The rows are grouped in 4 different ways at once. Each group adds its own fixed numbers to the row, and there is some noise. The rows also spread widely along 11 directions, which tell nothing about the answers.
(in the rows, 128 means zero)
Some rows, each with its group in each grouping after it:
[ 89 138 184 123 190 158  75  78  91 167 101 129  67 104 163  93 141  99
 133 158 132 185 148 115 145  84 116  80 161] -> N Q604 Q396 (0)
[122 101 150 200 127 119 124  91  95  64 151  76 135 127 152 130 139 129
 132  97 134 127 115 130 152 111 143  90 106] -> D Q61 Q135 (1)
[113 110 111  64 206 139 114 158 149 176 102 142 129 120  92 166 123 101
 150 189 121 138 154 119 179 133 143 161 150] -> V Q61 Q396 (2)
[156 118 154 123 162  98 140 160  93 189 119 142  97 163  97 131 140 134
  89 125  71 163 173 140 149  94 163 126 179] -> N Q913 Q193 (1)
[135 111 171 118 131 132 121 117 132 160 108 120 102 118 111 109 133 108
 105 154  98 140 140 184 197 134 156 131 241] -> R Q604 Q135 (2)
[ 93 102 133 152 147 123 111 150  99 155 140 171 118 161 126 145 144 156
 133 121  79 174 141  61 114 121 107 143  82] -> V Q239 Q193 (0)
[100  78 159 180 127 116 113  88  73 174 149 108 123 161 131 140 161 150
 135 116  82 181 127  97 132 109 148 116 118] -> R Q913 Q811 (0)
[ 84  85 170 167 114 111  80  85 124 139 119 105 100 153 191 106 156  92
 152 153 112 123 136 135 151  72 149 116 108] -> D Q239 Q811 (2)
[ 86 156 129 103 224 174  97 126 123 118  89 142 112  78 138 150 126  95
 163 164 171 136 119 110 163 122 126 116 137] -> R Q604 Q135 (2)
[102 155 135 113 129 173 149 154 121 190  84 135 138  95 116 111 145 130
 162  85 169 100  96 147 140 156 182 157 192] -> R Q604 Q396 (2)
[160 154 100 150 129  92  92 198 116 115 110 164  87 112 128 153 140 100
  61 149  82 106 165 124 142 114 128  74 111] -> V Q604 Q135 (1)
[124  69 167 154  99 121 109 112 157  99 160 133 103 135 131  87 107 127
  83 147  45 151 127 146 179 165  71 128 208] -> R Q61 Q811 (1)
[ 91 130 109 122 159 151  92 147 121 118  98 135 131  84 116 168 150  93
 140 177 125 123 108 112 191 140 137 121 105] -> R Q913 Q135 (2)
[108  87 115 109 170  99 103 112 126 183 137 138 116 155 117 195 134 145
 130 154 104 161 172  73 120 131 144 138 158] -> N Q913 Q396 (2)
[140 128 110 168 139  96 130 198  99 117 135 153 129 161 122 166 137 156
  98 103  85 148 150  85 101 104 134 105  49] -> V Q604 Q135 (2)
[187 169 115 131   8 133  85 182 124  93 109 115 123  88 135  77 133  98
  94 119 111  88 115 169 153 174  79  74 130] -> N Q239 Q396 (0)
[138 154 156 100 165 145 111 172 140 130 100 195  75 144 156  74  83 114
  91 132  96 140 157 130 108 121  73 110 174] -> R Q604 Q135 (1)
[150 142 106  54 134 132  84 162 150 168  92 160 118 148 155 110 103  82
 149 157 127  94 155 130 115 138  87 132 124] -> R Q61 Q811 (0)
[136 152 127 129 117 128 131 142 139 114 103 134 122 111 161 108 124 110
 133  88 164  60 119 157 137 145 143 125 182] -> R Q61 Q193 (1)
[133 138  98 122 187 104 106 163 133 135 101 133 122 136 148 177 131 106
 148 142 147 100 151 115 127  96 159 123  94] -> R Q604 Q811 (2)
[128 125 109 141 186 111 137 182 126 136 132 171  89 108  69 161 117 145
  82 133 103 160 146 109 145 155 133 115 183] -> V Q913 Q396 (0)
[ 90 137 107 105 174 138 109 139 135 197 108 188  86 105 121 157 128 131
 120 128 131 119 146  84 110 166 141 132 225] -> R Q913 Q396 (1)
[177 147  99  70 168 127 112 166 117 167  95 117 137 146 120 141 118  95
 172 144 155 113 155 134 120 117 126 134  95] -> D Q604 Q811 (0)
[129 128  95 144 126 108  72 152  97 141 126 122 118 100 127 180 164 114
  99 156  84 125 153  86 151 123 130  81  93] -> N Q61 Q396 (1)
[148 146 159 146  84 105  80 132  95 160 128 135  68 140 179  86 143 116
  84 112  96 150 168 129  92  90 106  52 170] -> N Q239 Q811 (2)
[136  93 109 119 146 107 161 161 146 153 151 169 144 183 108 161 101 179
 126  79  93 124 150  89  96 170 120 186 171] -> R Q61 Q193 (1)
[100 100 107 167  57 122  60  85 108 102 169 102 128  97 171 154 166 121
 128 129 112 125 115  74 119 170  75  75 106] -> D Q61 Q811 (2)
[150 134 153 109  53 147 115 149 139 155  97 133 115 114 124  66 135  89
 115 135 107  87 123 192 180 158 135 132 212] -> V Q239 Q135 (1)
[147 129 131 174 132  69 104 118 150  80 111 116  79 135 179 131 122  96
 107 125 153  75 158 167 140  89 155  82 140] -> N Q604 Q811 (0)
[129  96 131 144 175 138 131 107 113 123 155 106 141 127  98 158 119 157
 151 121 120 178 122 102 147 161 111 139 156] -> R Q604 Q811 (0)
[167 104 104  85 123  93  94 163 166 114 111 136 130 167 138 152 105  95
 124 181  98 100 170 138 149 130 104 142  99] -> D Q604 Q135 (2)

New rows, each followed by its group in each grouping:
[187 161 134 161  93  97  98 149  54 136 137 110  94 108 120 135 164 133
  68 102  90 158 159 132 130 115 120  43 143] -> N Q604 Q193 (0)
[132 164 106 159  76 117  78 161  93 148  95 125 108  96 146 136 171 103
 113 120 128  94 134 120 133 117 151  75  98] -> N Q239 Q396 (0)
[137 128 176 139 164 138 142 122 105 141 104 107 115 139 137  90 122 109
 129 109 133 125 137 178 164  91 173 117 180] -> R Q61 Q135 (1)
[111 127 128 166 161 123 127 182  99 148 135 165  97 114  85 158 146 146
  88 128  81 172 145 101 145 122 148 108 160] -> V Q239 Q135 (2)
[100 115 110 189 103  88 105 150 115 147 108 146 115 153 174 153 164 117
 121 107 107  70 129 106 115  95 182 116  72] -> R Q913 Q811 (1)
[114 133 119  81 206 136  89 149 160 139  75 155 104 117 136 137 105  84
 149 190 139 110 148 132 170 119 123 148 130] -> R Q604 Q396 (0)
[146 177 108  93 167 174 124 211  91 143  93 147 132  79  67 127 130 108
 127 136 120 145 118 130 167 143 115 110 111] -> N Q61 Q135 (0)
[ 83 129 155 150 102 161  93  76 101 129 111  88 140 105 192 112 164 114
 179 108 179 117  96 111 129 120 141 105  92] -> V Q604 Q396 (2)
[124  93 127 165 117  66 100 115 118 157 115 114 111 166 155 166 158 118
 110 137 100  99 166 121 143  83 195 114 110] -> N Q913 Q396 (1)
[146 104 119 134 133 104 125 121 181  82 119 118 133 149 161 134  99 113
 147 125 149  69 131 150 145 149 126 151 150] -> R Q604 Q811 (1)
[162  94 133 124  77 106 118 158 115 169 130 117 151 183 123 127 138 146
 117 122  55 138 152 115 129 129 123 147  89] -> N Q604 Q396 (1)
[117  82 153 185 131  93 124  90  95 161 157 101 120 159 139 161 157 161
 120 100  97 161 147 110 123 110 170 115 165] -> R Q604 Q811 (2)
[ 95 123 128 117 108 158 150 172 128 217 104 174 138 156 109 110 137 162
 154  78 108 118 121  94  97 155 153 188 158] -> N Q239 Q396 (1)
[154 153 145  87 114 164  92 129  98 145 108 106 133  96 129 101 144  96
 150 145 126 141 124 136 168 139  94 113 151] -> N Q239 Q193 (1)
[148 179 109 125 186 158 144 177 122 104  98 118 128  82 109 127 119 113
 163  99 190 104 112 143 146 129 146 118 147] -> N Q239 Q811 (1)
[200 194  92  98 134 124 108 246  89 145  85 153 119 114  99 138 135 100
  87 137  88 119 160 132 134 111 118  83  77] -> N Q604 Q135 (1)
[ 91 125 127 171 216  95 142 148 162 110 103 166  78 132 152 148 105 124
 106 107 150  79 152 134 133  97 188 128 184] -> R Q61 Q396 (1)
[ 73  81 136 163  46 105  70 102 118 177 145 147 110 144 177 136 174 133
 101 129  69 122 139  77 111 141 124 108 123] -> V Q61 Q396 (2)
[152 117 117 100 116 104 149 175 164 152 103 155 129 177 129 129 105 124
 133 110 128  79 154 156 115 138 156 168 155] -> D Q604 Q135 (2)
[ 91 131  80 123 134 100  83 140 131 183  94 164 112 139 169 185 156 112
 143 131 143  70 154  67  93 118 169 127  91] -> N Q913 Q396 (1)
[136  99 127 111 131 151 135 129 118 172 141 122 153 133  82 139 126 155
 155 119 104 161 117 114 146 186 112 165 174] -> R Q604 Q811 (0)
[163 114 111 114  89 129  71  97  81 125 164  91 146 107 116 163 147 123
 121 154 103 166 143  91 144 175  71  75 125] -> V Q61 Q135 (0)
[136 154 144  29 187 171  89 147 144 172  82 164 108 131 140  99  89  87
 158 180 137 148 159 130 135 130  81 140 183] -> R Q239 Q135 (2)
[159 130 116 133  66 134 125 147 111 139 149 128 128  95  76 135 142 156
 105  99  99 144 121 127 153 206 100 124 219] -> N Q239 Q193 (0)
[105 135 133 110 194 140  99 116 131 135 115 160  94 145 170 121 105 121
 158 128 151 149 148  84  86 113  87 116 114] -> N Q604 Q811 (0)
[109  70 129  99 106 116 115  81 164 158 147 130 135 167 146 146 118 138
 163 130 128 129 138 102 115 173 111 164 186] -> N Q913 Q811 (2)
[121 170  97 112 139 144  56 183 105 111 103 162 103  77 139 154 150  94
 100 177  95 140 139  81 144 127  72  67  66] -> N Q604 Q135 (2)
[122  85 139 139 160 100 121 118 138 122 155 148 113 196 149 148  95 157
 136 118 109 162 171  85  85 117 104 138 138] -> D Q239 Q135 (2)
[ 90 133  96 137 135 160 110 208 142 113 100 176 128 102 122 122 136 106
 142 140  97  97  91 100 150 149  96 152  49] -> D Q604 Q811 (1)
[ 88 112 109 170  90 108 112 101 120 125 145 124 128  99 150 174 173 138
 129  92 149  90 116  99 134 164 158 116 163] -> V Q61 Q193 (2)
[149 131 132  80  84 144  77 127 118 173 126 116 109  90 120 111 149  92
 108 165  94 138 139 144 166 163  90  93 204] -> N Q61 Q811 (2)
[107 103 112 162 186  83 100  84 122 156 136 118 101 132 144 203 147 132
 136 136 151 120 174  86 127 109 189 113 181] -> V Q239 Q396 (1)
[146 112 153 173 156 115 108 129 106  67 136 100 127 147 144 130 114 126
 119 137  96 156 143 126 159  95 115  99  96] -> R Q239 Q135 (1)
[102 118  80 144 104 128 120 203 119 158 108 159 163 136 101 186 159 142
 143 121  91  98 117  86 139 148 164 165  70] -> R Q239 Q135 (2)
[125  69 147 157 112  88  73  81 136 111 148 107 124 184 185 142 121 130
 129 152  83 138 163  93 129 109 104 122 102] -> R Q239 Q396 (1)
[156 122  83 134 153 113 145 198 113 155 119 118 164 150  81 184 142 146
 157 111 112 116 138 104 137 121 170 160  78] -> N Q239 Q811 (1)
[123 122 109 124  86 110 121 175 124 194 103 159 127 156 127 139 151 133
 119 110  93  93 140 108 114 135 164 145 116] -> N Q913 Q396 (1)
[115 135 121 123  72 157  74 116  92 167 116  93 145  78 124 144 182 112
 149 143 126 131 111 109 166 157 133 104 137] -> N Q239 Q396 (2)
[ 67  90 140 167 108 123  99 103 108 141 125 111 135 118 145 158 187 120
 142 134 103 117 110 110 183 114 167 135  98] -> N Q61 Q193 (2)
[134 107 129  84  80 141 118 191 134 132 110 144 170 173 126 105 128 122
 149 140  72 132 113 118 152 141  83 173  34] -> N Q913 Q193 (2)
[116 123 132 117 117 177 115 123 111 145 130 121 155 118 135 113 134 138
 170 110 121 143  94  97 126 174  85 147 123] -> R Q604 Q811 (1)
[119 157 116 146 155  85  85 145 132 156 115 196  38 122 181 142 126 121
  67 116 125 104 188  89  67 112 126  65 192] -> V Q604 Q396 (1)
[144 119  76  94 107 110 111 157 160 154 133 166 139 162 144 163 113 142
 145 112 118  92 152  71  73 177  90 154 123] -> N Q604 Q811 (1)
[168  84 135 110 114  95 144 156 133 171 132 115 149 203 118 124 119 135
 134 118  74 125 161 141 131 112 142 161 120] -> N Q61 Q811 (1)
[118 109 114 100  94 158 108 106 112 165 111  76 190 123 131 146 162 114
 198 128 146  96 105 113 161 153 151 158  86] -> N Q61 Q396 (1)
[134 167  72 123 144 123 103 183 108 127 137 170 105  84 115 183 135 132
  92 115 130 126 150  74  97 167 102  71 152] -> V Q61 Q135 (2)
[125 160 114 148 161 133 105 190  95 115 106 138 120  92 117 158 152 118
 119 131 117 134 127 114 159 110 138 105 101] -> R Q239 Q193 (2)
[143 137 104  81 109 135  66  61 146 108 125  92 129  84 174 142 119  84
 166 149 208  83 134 123 133 185  90  90 175] -> V Q61 Q396 (0)
[148 112 124  94  37 116  85 104 134 178 108 106 139 140 163 117 151  94
 143 138 130  73 136 140 137 160 139 128 152] -> V Q913 Q396 (1)
[149 176 100 112 204 105 100 161 101 146  83 133 104 107 151 171 142  84
 132 134 164  83 165 132 141  79 175  92 126] -> R Q61 Q193 (1)
[141 166  93 151 161 123 105 185  97 117 132 158 101  94 118 165 133 150
  89 107 109 150 148  65  96 140  98  72 114] -> N Q604 Q396 (1)
[100 119 117 151 141  88 119 176 137 145  89 155 110 156 148 158 148 105
 115 132 108  74 154 134 147  72 201 131  86] -> N Q61 Q135 (2)
[150 120 118  88 194 134 125 159 131 136 111 117 137 141 101 137 107 107
 160 155 128 140 145 137 163 113 122 144 106] -> N Q61 Q811 (0)
[141 179 136 102 153 167 117 163 111 144  84 120 118  85 139  98 133  91
 150 121 167 115 112 161 146 122 134 106 152] -> R Q604 Q811 (2)
[116  92 153 158 126 149 122  97  66 194 139  80 152 110  86 155 182 153
 136 125  83 176 114 113 182 146 170 135 167] -> R Q604 Q396 (1)
